The same things were measured in two ways. Each way mixes the same 11 hidden numbers, adds some noise and spreads widely along 6 directions of its own, which tell nothing about the thing.
Some things both ways: the first way, then the second way.
[ 12  20   7 -24  -7   7   1 -11  30 -22   0 -13 -26 -24 -12 -21  -2  11
  -6   2]
[-32  40  -8 -14 -11  44 -17  -6  -3   3  16 -33 -41 -31  29 -31  16  45]

[ -8   4 -46 -68  -8  43 -91 -46  -9  -8 -11  45  -3  27 -21  12 -19 -43
  11 -17]
[  8  20   2   0   2   3  -7  20 -20  23  -2  24  40  -2 -28   6  -9  -5]

[-10 -11   4 -29  11  29 -24   5  -6   2  -6  62 -27  -1 -22   0  -8  -6
  -4   0]
[ -1  -8  -2  30  12   9   4 -22 -13   3  24 -17 -11 -19   3   3   8   1]

[-12  -4 -11 -25  16  15 -49  -6   8  14   2   9  -6  17 -26 -48  14 -42
  -3  17]
[ -4  62  32   7  22  14  34  -7 -41 -17   6  35  19 -54 -43   9 -13  17]

[ 19  32 -16  -1  -1 -25  -3 -29  33  -4  42  39 -28  45  -8 -15   2  40
 -13  23]
[-24 -10 -34  35 -45   9   9  28 -10   8  33  10  33  17 -43 -44 -36   3]

[ 19 -28  12   4 -22   8 -22  47   7  33   8 -20  35  14 -26 -44 -11  29
   5 -10]
[  1   2   0  -1 -34  13  -5 -26   7  -2  -4 -15 -18  -9  10  -2 -41  10]

[-21  -2  24  11  36  -7  18 -21 -10   1   5  28 -32   2  -3  27  20 -23
   5  29]
[  9 -27 -40 -11 -24  39  -4   8   5  24   0 -60 -17  -8  19  27 -24 -20]

[  8 -13  21   9 -15 -17  32  39  14  -2 -23 -41 -20 -24 -13 -41   1   6
 -17  17]
[ -8  43  24 -21  30  54   9 -63 -20 -28   5 -27 -33 -71  66 -28  20  15]

[-13  22  -7  13  -4  27  -3   6 -33 -14 -23 -41  11 -12 -34  29   3 -18
  26 -31]
[ 12  -2 -11  18   0   0  14  -9 -36  12 -15  25  18 -15 -12  -4   3  -1]

[ 29  52 -28 -18  -1 -27 -39   8 -51  -9 -17  10   7  36  11 -27  -6  -9
 -12   7]
[  8  14  27   5 -29  32 -11  23  -8  -2  19  -4  46 -47   9  -6 -20  34]

[ 31 -30  22   4 -15 -17 -18  21 -22  21  13  36   9  12   7  -2 -15  24
   2   0]
[ -5  -4  23   7 -25 -22   6   0 -25 -24  13  12  24 -13   9 -39  26  16]

[ 21  30   6  16  13 -13 -11 -37 -57 -49 -26 -13  21   0  13  44  14  -6
  -4 -19]
[ 16  36  -2  -7  18   9   5  -3 -35 -30  -9   7 -18 -17  15 -23   5   7]

[ -1   9  10  13   0  10  -7  19 -53   3 -12  -6  11  -3   2  19   7 -26
   2   1]
[ 17   4  -1  17  -5  21   6  -6  -4  12  -3  -4  -4 -28  16  21 -17  23]

[ 13 -10   9  44   0   5   9   1 -27  14  10  -3  33  11  -6  33  -3  41
  19 -29]
[ -8  10 -16  24 -11  10 -17   7  18 -13  19  -1  15   1 -44  13 -50  30]

[ -3  17   4   7  18  14 -27  20 -20  12   4   3  -3  19 -24 -34  17  18
  -4  -4]
[-24  19 -36 -19 -43  73   4  15  28  17  28 -54  -4 -46  -2  32 -30  50]

[-11 -29  -3   2  -2   5 -17   6  12   8  -3  -3  20   1 -17 -20 -13  16
   6 -20]
[ 35  -2  21   5  11 -23 -23  -8 -41 -11  -4   2  20  18   2  -9   6 -42]

[ -1  28  -7  16   3 -26  -8 -13 -14 -19  10   5  -5  26  -3   2   6   6
  -7   5]
[  9   3 -31   2 -26   8  -3  -4 -32   5   5   2  11  14  -9 -25   0  -5]

[  2  13 -26 -40  13  65 -51  -6 -12   6 -24  14  13  16 -54  -1  -3 -14
  29 -31]
[ 29 -23  -3  15  -9  11  29  25 -10  -4 -26  -4   1 -32   3  19 -52 -22]

[  5   8  -1 -14  -8  -2 -47  -8 -12 -38 -21 -25  28   3 -21  -7  -7   9
   1 -35]
[ -1  17  30   0  -4   3   3  -2 -48   5   3   1   7 -13   1 -36  15 -14]

[-15  -4  -1   6   3 -11 -32   6  12   4   6 -32  -3  14  -7 -38  43  10
 -12   2]
[ 12  22 -29 -32   5 -28  55 -28 -29  -7  -4  40   2  11  -2  -2  36 -15]

[ -7  41  -3  16  -7 -26  24  11 -11 -40 -15 -26  13   5   5  26  -4  40
   9 -28]
[  5 -20  -4   8 -11  10 -15  -5   8  26   8 -14  -9  -8  14 -25 -13   5]

[-20  21 -17 -27  13 -35  -8   0  18   2   6  27 -38  18 -11 -29 -13 -38
  10  33]
[  9  -6  20  21  11   4  45  35 -19  30  16  17  43 -27   3 -19 -10 -11]

[ 18  37  -8  17   1   6  -1 -30 -37 -44 -26 -27   0   3 -11  37  22  19
  -3 -27]
[-19  35 -16  -9 -14  22   0  -1 -44 -13   3  18  27 -28 -23 -38  20  12]

[ 24  -5   1  19 -19 -51 -17  10   2 -16  29  46  -7  17   9 -35   3  58
 -25  -9]
[ -9  32 -42  23  24  26   5   5  14  25  22  -9 -41   9  16 -19 -24  14]

[-18 -14  33   1  26  36  13 -20  11 -31 -34 -33   0 -39 -34   7  -1  -1
  -7 -13]
[  7   2  -1   1 -10  34 -35  22 -34  26   9 -63 -15   9  10 -16 -12 -47]

[ 23   1   3 -11  -4   1  15  -9  -2  13   8  41 -22   1   6  22  -6  -8
   1  25]
[  0   5  -3  28  14  18  19 -29  15 -19  11  -4 -24 -28  29   2 -27  23]

[-17 -16  12 -26   8  33  -7  -4   8  13 -11  11 -26  -6  -8 -12   0 -31
 -27  35]
[-22  73  11  -1  31  32  18 -11 -13 -15  40  22  16 -38 -23 -21   4  46]

[-13 -10  14  53   9 -30  22  -1  -6 -35   5  15  50  15   9  34  -2  73
  -1 -42]
[-29  61  22  24  14 -11 -14 -18 -28  -5  41  36  17   1 -88 -43 -12  20]

Other things, the second way, with their names:
(531): [ 19  37  42   1  21 -42  34 -25 -18  -3   8  47 -12   3  35 -47  14   6]
(14): [-18  43  -7 -32 -47   7 -47  39  36  75  24 -11  10  23  -2   0  -1  45]
(224): [ -1   4  24  17  -3  15  -4 -13 -16  32  26  -6  35 -20  -3  18  11   6]
(363): [ 24 -37   3   6 -11  10 -24 -59 -38 -54  -9 -29  -8 -31  35 -11  34  12]
(570): [-55  43   1 -23 -14  10  42 -30  45  33  66  15  12 -27 -18 -13  10  53]
(420): [ -6  17  21  17  19  27  46   1  10 -29  26   7  14 -58  21  -4 -17  49]
(457): [  0   6  -2  27 -22  26  -2  16 -25  27  11 -13  14   3  -8  -1 -23   1]
(685): [ -6 -22  10  21 -14  27  12  23  -7  19   5 -22   1 -27  18 -15 -29 -17]
(619): [ -2  35   1  -9  -9  27   2  -7 -11  11   0   0  11 -42  -3  11 -13  17]
(630): [ 15 -28 -31  13 -35 -14 -19  16 -51  17 -15  20  37  19 -26 -23  20 -22]
(122): [ -5  23   8  19  30  20  30 -25 -16  -9  20  27  19 -26  -4 -25 -14   3]
(143): [-21   4   7   3 -48 -12   8  35 -30  -9  23  21  36 -18 -33 -54  21  37]
(338): [-15   3  11  19  -3  16  32 -23   6 -22  22  -5  -2 -60   9   9  -6  29]
(333): [-22  27   2 -12 -22  21  46  14 -28  15  19  -3   1 -21  -8 -24   0   5]
(126): [ 10  27  29  26  46 -29  -1 -12 -30 -35  11  45  21 -14 -25 -19  22   9]
(667): [ 19  -5   3  20  -6   7 -14 -10 -30  35 -31  18  14 -25 -11   1 -24 -26]
(65): [ 27   1  -4  20   5  10  -5  31  -7  31   5 -13  17   9  16  25 -21  -8]
(608): [  2  20  31  42  37   5 -18 -58 -32 -42  15 -10 -21 -26  -2 -10  -7  -1]
(112): [ 13 -22  23 -34 -10 -25  14 -26   1 -22 -15   5  -8 -33  43 -14  34   3]
(163): [  3 -11  -2  -8 -52  14  13  16  -5  33  13 -15  13   0  48 -42  -7   5]
(604): [ 14 -16 -33 -13 -21   2 -13 -34  23   1  17 -29 -29  40  75 -28   3   1]
(273): [  6 -13 -18  11 -24   1 -28 -24 -13  12  27 -25  15  22  -9  -1   6 -12]
(277): [ -6  23  11  16  -6  20  12 -18  -5  -3   2  -5 -14 -35 -16  -3 -60  -6]
(116): [  2   2 -28  -5  12   5  52  16   7   9   3  13  -8  -2  33 -31 -22 -17]
(310): [  9  42 -17 -18  15   8  16  22 -16 -20  -4  11 -14 -13  31 -38   2  13]
(269): [ -6  19 -11  -4  -8  13  -5 -17  10  15   7  -6 -22 -11   1 -11 -27   5]
(447): [  0 -17  24  30  14 -38  14 -57   4  -5  12  25  -2 -29 -29  22  13   9]
(634): [  3  41   8 -25 -12  49 -20 -21 -74 -36 -11 -21   9 -43  41 -30  54  21]
(502): [ -4  -9 -19 -40 -56 -14  -6 -29   1  15   0  11   2  13  17 -26  39  20]
(155): [ 21  -7  -1  -9 -33   7  24  -4 -56  28 -33   6   9 -17  17  -7   0 -42]
(410): [-18  -2  24 -12 -43  -8 -27 -21 -33  26   8  -2  17   2 -22 -33  25 -16]
(592): [  2  14   7 -18 -22  13   7  23  -2  24  13  -1  26  -1  31 -43 -11   2]
(215): [  6  11   5 -20 -16   1   8  11  15   7  -7   4  13 -18   4  25 -23   1]
(105): [  8   2   5   7 -40  15  -8  -3  19  36  -3 -18 -16 -25  27  31 -35  19]
(325): [-15 -13  11 -19 -49  -8 -32 -11 -36  57  26 -20  49  28 -41  -8  43 -38]
(26): [-16 -10  10  -9 -15  27  -1  12  -9  17   9 -27  11 -40 -11 -15  -5 -13]
(245): [ -4  18  -2  -8   2   9   2   5 -16  26  11   4  21 -21   9  -8  31   3]
(617): [ 13  16  24 -30  -6  15  23   4   1 -20  24 -12  38 -34  36  30  19  23]
(67): [-15  18  -8  -7 -23  14 -55  -9  31  35  23  -2  27  -5 -28  -4 -26  13]
(231): [ 21  32 -34   3  14  11  19 -27 -12 -36   2  15  -5  -4  47   3  12  26]
(621): [ 15  15   4  33  30 -25  13 -10   4   9  14  36  -5  17  11 -13 -11   3]
(627): [  3  45  13   7  33  12  42  15   9 -23  11  29  -5 -48  14  -9 -15  50]
(92): [ 13 -23  -8  20 -29  11   5  10 -23  35   0  14  31  13 -11 -24 -21  -7]
(494): [  1  12  21  33  16 -20  22  -4 -25   0  11  35   6 -11 -23 -21  -7   2]
(61): [ -4   3   8 -11  -8  30 -31  -4 -18   7  15 -29  34 -27   7  -2  32  16]
(13): [ 16 -15  -4  21  13 -16  -2   1 -25   6 -12  15  -2  -6 -31  -6 -12 -16]
(216): [  0  20 -31  16 -13  -8 -21  20   8  45  -8  26  -1  10 -27   4 -17  24]
(749): [ 20 -29 -25  -7  -6 -40  32  12   9 -11 -17  38  -9  15   2 -50 -30 -16]
(515): [ 21 -10 -15 -18 -25   1 -10 -26 -26 -38  -8 -17   7  -9  41  -5  22 -13]
(729): [-12  45 -21   8   3 -24  41 -14 -38   4  12  54  -9  35  -8 -58  18   8]
(301): [  6   9  -8   5  -3  18  -1   1  16  16   4 -20 -30 -16  -7   4 -58  -7]
(89): [ -2  12  -5   4  -4  31  -2  -6   5  -7  32 -24  12 -19   5   0 -18  14]
(676): [ -1  -5 -16 -18 -45  55 -33  21 -28  52  14 -63  23   4  24  -2  12 -20]
(240): [ -4  20 -17 -23   8   4   5 -12 -15   4  11   2  20 -12 -33  20  16 -16]
(169): [ -2  28  -1  23   0   2   0  15 -35  13  -4   9 -26 -12 -37 -17 -21   0]
(568): [-10  35  35 -21 -31 -25  24  24 -19  44  24  27  29   7  -4 -24  25   4]
(8): [  5  35  16   9   8  -8  -3  11  -9 -12   2  32   5  -9 -14 -25 -18  28]
(43): [ 35   7 -10  12  28 -56  59 -29 -11 -48  -9  50 -24   4  59  -6  28  12]
(254): [-16 -13 -43  16 -20   4   1  -8  19  40   7  22  35  -3 -34  29  -9   8]
(629): [-11   9 -30  -4 -28  11  -1 -19  27  20   5  -2 -28  -3   1   6 -18  37]
(295): [-21  10  46 -11  34   8  42 -12  18  -8  28 -14   4 -74  19  23  19   8]
(251): [ -9   3  25  29  22 -42  40   1 -23   8  22  46   7 -18 -34 -24  32  15]
(697): [ -8 -14 -25   5 -22  39   7 -23 -22  10  12 -39   0 -32  24  24  19  -9]
(499): [  5 -14  45  34  21 -40  15 -32  -8 -29  11  34  16 -20  -3  -6  12  11]
(206): [-12   4  13   9 -58  10 -17  43   1  26  27 -22  29  -8 -30  10 -27  24]
(246): [ 37   8 -29  19  14  -3  11  49 -25   2 -17  44  25  31  19 -38 -18   9]

Some of these things the first way, each followed by its name:
[-11 -11   5  30   4   8  -5   4 -16  -3  18  39  33   7 -14  21 -16  18
   4 -24] | (457)
[ 13  21  -4  -8 -14  12 -20  22  -9  -2  -8 -26  16   5 -11 -14   8  26
   3 -23] | (629)
[-40 -29  33  15  -1  27  32  55  14  36 -12 -61 -13 -44 -22 -31   3 -26
  -3  22] | (224)
[-46 -28  19 -28 -16  46  -4  29  42  48  24  -1 -30   7 -26 -24 -16 -45
 -16  56] | (92)
[ 15 -22 -13 -43 -27  -2 -40  45  24   7 -12  24  38   7  -6 -59 -33  27
 -10 -17] | (531)
[ -5   4  -8  -4   6  -8 -30  -6 -20 -17  -1  35  12  23  -8   6  15 -16
  -4  -3] | (155)
[  4   4  22  28   0 -23  30  -4 -12  -5   8 -18  17  -1  34  27  12  10
  -5  10] | (8)
[ 18  39 -38 -43 -14  19 -37  -5  -9 -35 -45 -21  29  12 -25  -3 -33  19
   8 -39] | (592)
[ -9   9 -11  23  10 -25  30  16  17 -22   3  44  25  19   1   9  -3  73
   7 -34] | (269)
[ 24 -31   4  24 -20 -14 -16  20  -6   1   7  14  23   2 -23 -24 -19  45
   4 -36] | (608)
[ 12  27 -10 -32 -13  32  28   0  32 -10 -26 -29  -8 -22  -9   1 -24  20
 -10   5] | (604)
[ -7  14 -22 -15 -36  29 -29 -12  18  17  28 -27  -9   7 -14 -15 -19 -21
  -6  13] | (246)
[ -4 -53  56 -12 -15  90 -12  36 -23  38 -31 -59 -25 -55 -45 -29   1 -60
 -30  30] | (634)
[ -9 -16  26  24  -7 -16 -26  15 -31  -4   1 -29   7   7  -7   6  20   7
   8 -17] | (13)
[-20  15 -23 -45   2  17 -13   7  33   4 -12   2 -47 -11 -28 -44  -3 -20
   7   8] | (245)
[ -8  20   2 -39  19  -9  29  -5  18 -10 -32  11 -32  -3  19  20   6 -11
  -3  37] | (570)
[-16  21 -23  -7  16  44  21   7  20  -4 -22   2   6  -6 -41  -2 -19  37
  15 -31] | (89)
[  0  44  -1 -18  21   0 -25 -34   6 -43 -19 -44   2   1 -21 -12  19 -14
  -6   0] | (333)
[  0  -1  14  36  19 -29  14   3 -48 -17 -12  34  15   9   8  37  -5  23
   2 -17] | (273)
[ 10  15 -29 -24  17  49   9  -6   2   0 -28  45  -9   0 -29   8  -8  27
  12 -25] | (515)
[  0  -9 -18 -67  -1  20 -51  10  -3  21 -17  47 -30   9 -24  -8 -15 -37
  36  -1] | (447)
[  1  24 -36 -25 -16  36 -33 -16 -13 -29 -29   4  13  17 -29  25 -14  13
  -3 -34] | (122)
[-12   5 -11  -7  12 -33   9   4  46  -1   6  -3 -25  -7   1 -29  24  40
  21 -14] | (295)
[ 22 -19   4 -34 -12  38 -10  34  15  53  -1   4 -28 -23 -12 -51   6 -17
  -6  27] | (43)
[ 22  -6 -11  11 -16  20  -8  18 -16  29  15  32  -6   5   0 -21   7  20
 -28   8] | (231)
[  1   2  16  -7  28  -3  25  -8 -37   5 -27  19 -28  -9  12  26  14 -64
   3  43] | (619)
[  4  41 -21 -11   6  25 -26  -9  -6 -23 -17 -20 -27  -8 -36 -21  27  13
  -5 -22] | (697)
[-25   3  -4  33  27 -31  65 -12  37  13  29  29   0   6  31  31  22  25
  25   8] | (215)
[-52 -24  16   2  16   8   2   4  27 -12 -13 -20   2 -14 -20   9   1   3
  12 -16] | (325)
[-25  -7   5  12 -12  -4  -1  31   7  16   2 -44 -21 -14 -27 -34 -10   0
  15  -7] | (61)
[ -5   3  18 -35  13   9 -15   1   5 -13 -35 -40  15 -24  10 -13   6 -29
 -10  13] | (568)
[  6  -4  10 -16 -11  10 -16  21 -25 -10 -34 -34  37 -24  16   3 -16  10
   5 -30] | (14)
[ 12   9  16  -8   5 -39  17 -23  -8  -7   1  21 -21  34  30  50   9  -2
   8  34] | (749)
